The rows of a group lie close to one hidden flat surface of 11 dimensions, which passes through zero. Surfaces can cross.
In the rows, 128 means zero.
Some rows, each with its group after it:
[147 123  89 120 134 147 168 161 162 159 140  94 118 129 141 141 121 160
 145] => (0)
[137 121 138  98 154 120 138 135 130 132 116 117 129 161  99 147  78 130
  88] => (1)
[124 124 167 179 104 148  77 106 117 142  61 156 186 147 113 110 128 138
 152] => (1)
[139 115 111 154 154 165 152 152 169 126  99 113 114 102 176 149 147  95
 130] => (0)
[134  94 155 124  96 130  64 143 116 119  98 160 132 116 149 100 141 159
 167] => (4)
[100 120 107 101 107 120 122 102 136 104  94 149 180 116  56 163 124 134
 128] => (3)
[141 109  96 104 137 185 127 107 144 123 165  65 109 108 128 162  81 128
 141] => (1)
[ 80 114 138 121 136  99 102 136 119 146 239 115 112 118 110 144 151  93
 153] => (2)
[ 95 126 153 136 133  82 110 151 137 140 212 183 142 127  97 147 108 157
 135] => (0)
[116 134 107 221 112 178  73 108 138 186 134 135 175 149  77 146 138 127
 182] => (1)
[141 110 113 139  69 170 146 157 131 165 130 104  78  89 157 154 176  79
  98] => (1)
[110 136 121 145  85 174 144  97 158 116 149 122 106  54 165 146 108 161
 139] => (3)
[118 109  80 134 116 127 128 192 168 138 173 171  92 102 154 168 181 118
 147] => (4)
[ 71 131  88 107 148  74 127 131 157 105 188 150 152 101  90 129 123 162
 176] => (1)
[ 88 152 128 114  81 106 108  95  82 121 163  97 112 154 116  85 116 113
 106] => (2)
[ 98 123 111 109 150 128  91 112 132 151 161 107  95 192  82 177 102 130
 112] => (2)
[101 147 169  99 173 115 104  55 107  82 179 139 145  99  86 143  91 133
 155] => (1)
[101 169 150 131 147  93 125 128 118 165 128 156 103 147 117 103 154 161
 164] => (4)
[115 109 185 131 145 100 148 148 174 110  64 180 129 111 151 150  90 160
  77] => (0)
[151 106 129 112 129 140 143 150 135 150 154  91 150 131 120 127  90 149
 136] => (0)
[133 124 184 160 103 142 135 117 110 136 113  82 177  81 179  42 138 139
 183] => (4)
[117  88 115 141 105 143 108 138 143 109 164 112 158  87 148 122 130 120
 158] => (1)
[144 148 134 158 182 102 170 193 139 157 156 135 124 153 171 105 151 102
 134] => (4)
[176 103  86 120 119 135 123 154 121  90 144 133 111 143 180 122 146 134
 120] => (4)
[118 101 168 151  80 110  86 164 119 156 136 150 146 142 162  92 157 163
 162] => (0)
[156 126 191  97 125 135 173 139 112 120 174 124 197  76 120 124  85 116
 136] => (3)
[184 154 125 128 111 166  82 131  63 136  71 143  87 109 134  59 152  89
 159] => (2)
[116 134 140 135 102 118 119 134 105 127 129 114 168 157 111  90  82 117
 108] => (2)
[127  73 194 124 176 122  93 164 137 154 132 104 142 152 128 142 102 103
 126] => (2)
[ 51 118 107 109 124  73 104 147 136 143 203 134  75  85  97 134 155  98
 137] => (0)
[170 115 133 122 152 121 130 147 117  86 159 158 109 110 181 123 150 117
 119] => (4)
[161 160 163 123 101 138 135 105  90 105  77 163 138 138 148 106 140 138
 115] => (3)
[111 105 153 131 130 126  68 131 119 123 200 159 159 106  99 136 109 125
 175] => (4)
[109 136 126 108 131 130 124 100 105 123 200 113 106  65  98 138 139  83
 143] => (2)
[116 134 126 115 101 135 131  71 128  96  93 147 106 108 115 168 143 135
  87] => (4)
[128 172 112 169 127 130 150 170 154 188 157 193 158  87  66 133  92 158
 159] => (0)
[117 169  83 119 115  96 199 143 146 126 147 142 116  61 134 101 158 153
 142] => (2)
[120  82 127 141  97 186 125 179 189 185  78  92 153  99 131 156 113 138
 165] => (0)
[109 136 147 152 133 114 167 142 168 113 114 135 182 141 179 118 127 177
 157] => (3)
[117 136 154 153 150 100 127  84 127  99 212 166 145 126 124 155 122 158
 123] => (3)
[130 128  97 176 157 163  93 122 140  82  85 160 160 167 135 154 124  70
 112] => (0)
[106 150 185  82 171  76 117 181  94 149 187 165 101 156 111 120 128  76
 129] => (1)
[123 151  50 113  91 119 117  99 131  96 124 138 108 138 102 115  77 197
 110] => (2)
[119  73 137 125 110  90 113 181 141 115 138 132 163 159 149 118 128 130
 109] => (1)
[151 164 151 119 119 179 138 171 107 137 134 117 133 150 171 105 100  83
 144] => (3)
[162 150 111 113 103 131 150 152 119 169 215 152  96  93  96 141 102 169
 129] => (3)
[142 129 175 127 151  98 157 132 117 112 109 120 170 149 135  93  75 134
  85] => (2)
[156 174 125 157 173 150 113  92 108 139 155 146 133 201 100 148  99 146
 133] => (1)
[ 89 121  88 126  75 120 119 123 140 114 172 131 141  82 111 127 125 147
 147] => (2)
[139 106 107 110  83 145 131 117 136 101  65 102 130 123 159 112 128 157
 117] => (0)
[130 148  87 150 150 147 139 151 183 152 114 205 140 107  85 197 154 167
 173] => (2)
[141  97  98  67 177  93 114 131 124 109 181  64  82 140 142  90  88 165
 143] => (4)
[166  99 126  76 126 150  96 174 113 156  56 110  92 121 103 107 106 103
 126] => (4)
[149  95  95 121  53 193 144  90 153  89  90 111 141  73 131 177  96 144
  79] => (1)
[124 134 101 134 105 125 156 171 171 209 161 137  91  83  97 137 102 200
 144] => (3)
[168 170 150 153 176 115 168 114 117  89 150 178 148 106 156 112 124 128
 119] => (4)
[117 173  90 106 113 143 133 123 125 127 159 164 137 148  73 167 108 131
 135] => (3)
[126  84 157  96 145 111 113 188 130 184 184  68 126 190 136 124 118 135
 148] => (0)
[123  81 105 106  99 133 111 145 127  93  94  93 144 138 167 113 170 103
 140] => (3)
[171 137 126 140 152 135 157  79 117  67 178 139 161  99 127 142  83 135
  93] => (3)

New rows. What belongs after each?
[121 136 108  97 141 179 155 128 137  92 158  80 151  99 135 147  86  63
 134] => (3)
[129 103 177 148 112 158 110  64 111 136  97  98 129 116 115 154 138 112
  97] => (1)
[133 142 121 192 102 140 118  99 155 133  90 161  99 116 166 120 120 203
 118] => (3)
[145 119 130 104 191  91 113 157 132 110 145 164  88 153 136 136 118 131
 112] => (4)
[182 137 128 107 146 137 134 116  82 148 200  69 145 225 133 121 130 157
 151] => (0)
[127 146  80 124 174 113 175 147 164 125 164 124 112 118 125 140 104 143
 122] => (4)
[134 141 116 128 109 125 150 142 120 138 141 150  61 123 175 152 229  95
 114] => (4)
[207  73 118 131 152  88 117 174  96 107 124 128 167 185 145  79 140 132
 103] => (3)
[175 127 134 130 126 172 155  81 103  76 111  89 157 117 154 121  99  91
  87] => (2)
[155  93 127 162 114 150 124 116 137  60 117 134 152  96 204 120 139 119
 116] => (0)
[135 122 154 109 108 102 169 154 150 156 114 124  94 102 173 108 143 200
 129] => (0)
[118 139 118 156 101 129 118 138 155 133  74 180 140 149 132 140 131 173
 132] => (0)
[105 146 162 123 199 102 142 146 148 146 106 156  96 141 106 159 110  93
  93] => (0)
[ 70 117 156 148 136 103  61 120 143 110 119 196 143 190 104 176 126 127
 111] => (0)
[121 118 151 132  99 127  91 135  98 155 163 108 133 126 145  79 160 140
 192] => (4)
[116  80 105 122 149 104 107 146 159  88 169 123 125 147 157 147 107 151
 117] => (4)
[102 110 157 174 179  98 104 123 147 148 182 137 150 141 101 145 101 132
 128] => (3)
[121 159 130  92 138  92 103 138  81 164 115 126 129 208  52 101  99 121
 118] => (0)
[147  85 115 111 127  87 155 173 148 120  90  99 119 183 179 108 135 157
  79] => (1)
[136 103 181 126 109 155 129  97 116 111  86 105 134  76 154 125 147  94
 122] => (2)
[110  92 157 138 169  98  81 174 151 128 121 163 148 173 129 129  93 135
 126] => (4)
[140 116 109  91  95 102 127 108 117  76 103 127  99  31 141  60 101 179
 126] => (2)
[184 181  73 139 110 129 155 141 114 128 146 169  78 167 161 112 136 187
 113] => (3)
[100  94 148 136  99  94 101 149 126 113 173 130 174 134 133  98  94 143
 131] => (2)
[133 119 180 107 107 133 164 132 162 168  74 123 118 109 143 147 117 205
 125] => (0)
[108 115  73 150 153 110 103 118 151  98 171 141 147 174 111 157 124 139
 129] => (3)
[114 114  91 173 112 188  90 127 162 124 101 119 143 124 129 142  75 114
 133] => (3)
[157 162 164 111 137 147 157 119  85 147  51  94 110 104 121  78 120  70
 107] => (2)
[127 223 197 136 101 117 153  83  98 160 131 220 100 121 106 137 133 193
 130] => (3)
[123 132  86 137 144 140 126 165 151 169 138 108 124 147 111 124 117 133
 162] => (1)
[149  97  96 187 197 107  97 162 149 158 117 116 118 180 113 111  97 129
 103] => (3)
[136 159  80 121 131 135 140  93 124 113 111 124 113 182 124 141 147 152
 126] => (0)
[144 162  69 107 138 144 206 158 151 168  83  89  83 121 117 138 135 105
  96] => (4)
[161 121 129 118  59 161 141 151 122 144 116 127 106  83 168 106 137 158
 137] => (3)
[ 81 116 115  89  92 149 103 106 142 168  84  93 114 104  47 154 100 133
 135] => (4)
[ 86 151 135 132  94 119 117  90 145 133  55 162 115 132 108 145 143 177
 121] => (4)
[125  89 177 161 112 179  79 101 120 110 103  97 144  90 157 118 103  76
 125] => (3)
[152 106 157  56 142 149 114 160 123  98 129  97 113 154 168 119  62 135
 130] => (1)
[174 170  69 124 189 104 150 155  95 107 153 131 137 177  94  87  79  84
  95] => (0)
[162 149 110 154 139 128 144 132 114  93 149 160 161 100 124 102  98 116
 115] => (0)
[115 135 171 194 117 125 130 131 135 116 132 189 168 132 171 140 171 112
 124] => (4)
[142 118 145 161 107 137 113 102 111  70 201 185 156 105 164 162 167 106
 124] => (4)
[109 135 136 105 152  81 126 122 107  93 126 147 110 106  99 107 103  85
  80] => (0)
[179 141 136 123 115 141 154 124  97 164 154  76 110 177 190  94 189 178
 169] => (0)
[ 87 149 120 115 173 102 131 141 146 178 137 123 112 175  57 160  95 117
 113] => (4)
[164  95  93  95 125 165 120 107 122  74 148 101 155  91  98 143  59 122
 110] => (4)
[ 98  99 157 113 143 104  98  93 134 110 128 121 161 151  96 144  93 159
 126] => (1)
[121 106 102 120 110 138 110 188 123 193 150  66 120 177 122 112 137 103
 150] => (4)
[165 195  86 116 111 152 159 136 119 120 151 188 157 152  83 148  77 160
 122] => (3)
[182 175 114 143 128 125 153 108  87 117  88 132 132 223 155  99 143 147
  90] => (4)
[128 153 158 147 151 147 101  94 116 131  66 153 138 206 119 156 144 116
 123] => (0)
[114  94 165 120 132 146 149 105 139 108 105  87 121  82 139 165 126  58
  68] => (4)
[156 167  78 138 117 151 161 131 117 142 193 114 156  98 110 108 121 139
 174] => (4)
[ 77 114 125 103  98 139 119 121 157 168 110 100  94 106 101 164 151 143
 152] => (0)
[ 98  66 112  80 116 110 124 176 148 139 175  86 169 104  94 147 135 102
 158] => (3)
[112 101 123 119 102 121  76 129 112 121 176 161  93 157 130 174 178 110
 120] => (4)
[146 145 112 120 174  97 164 179 146 146 128 138 108 171 142 116 109 152
 108] => (0)
[114 125 148  99 120 171  94 114 132 175 111 116 105 171  68 192  71 129
 108] => (1)
[124 179 180 133 157 157 133  76 103 139 158 136  95  87  99 146  89  89
 109] => (3)
[115 116 138  98 151 103 151 115 140  91  82 107  71  96 167 126 144 100
  84] => (0)
[118 135 104 129 120 175  93 140 134 132 192 134 137 108 123 138 104 119
 194] => (1)
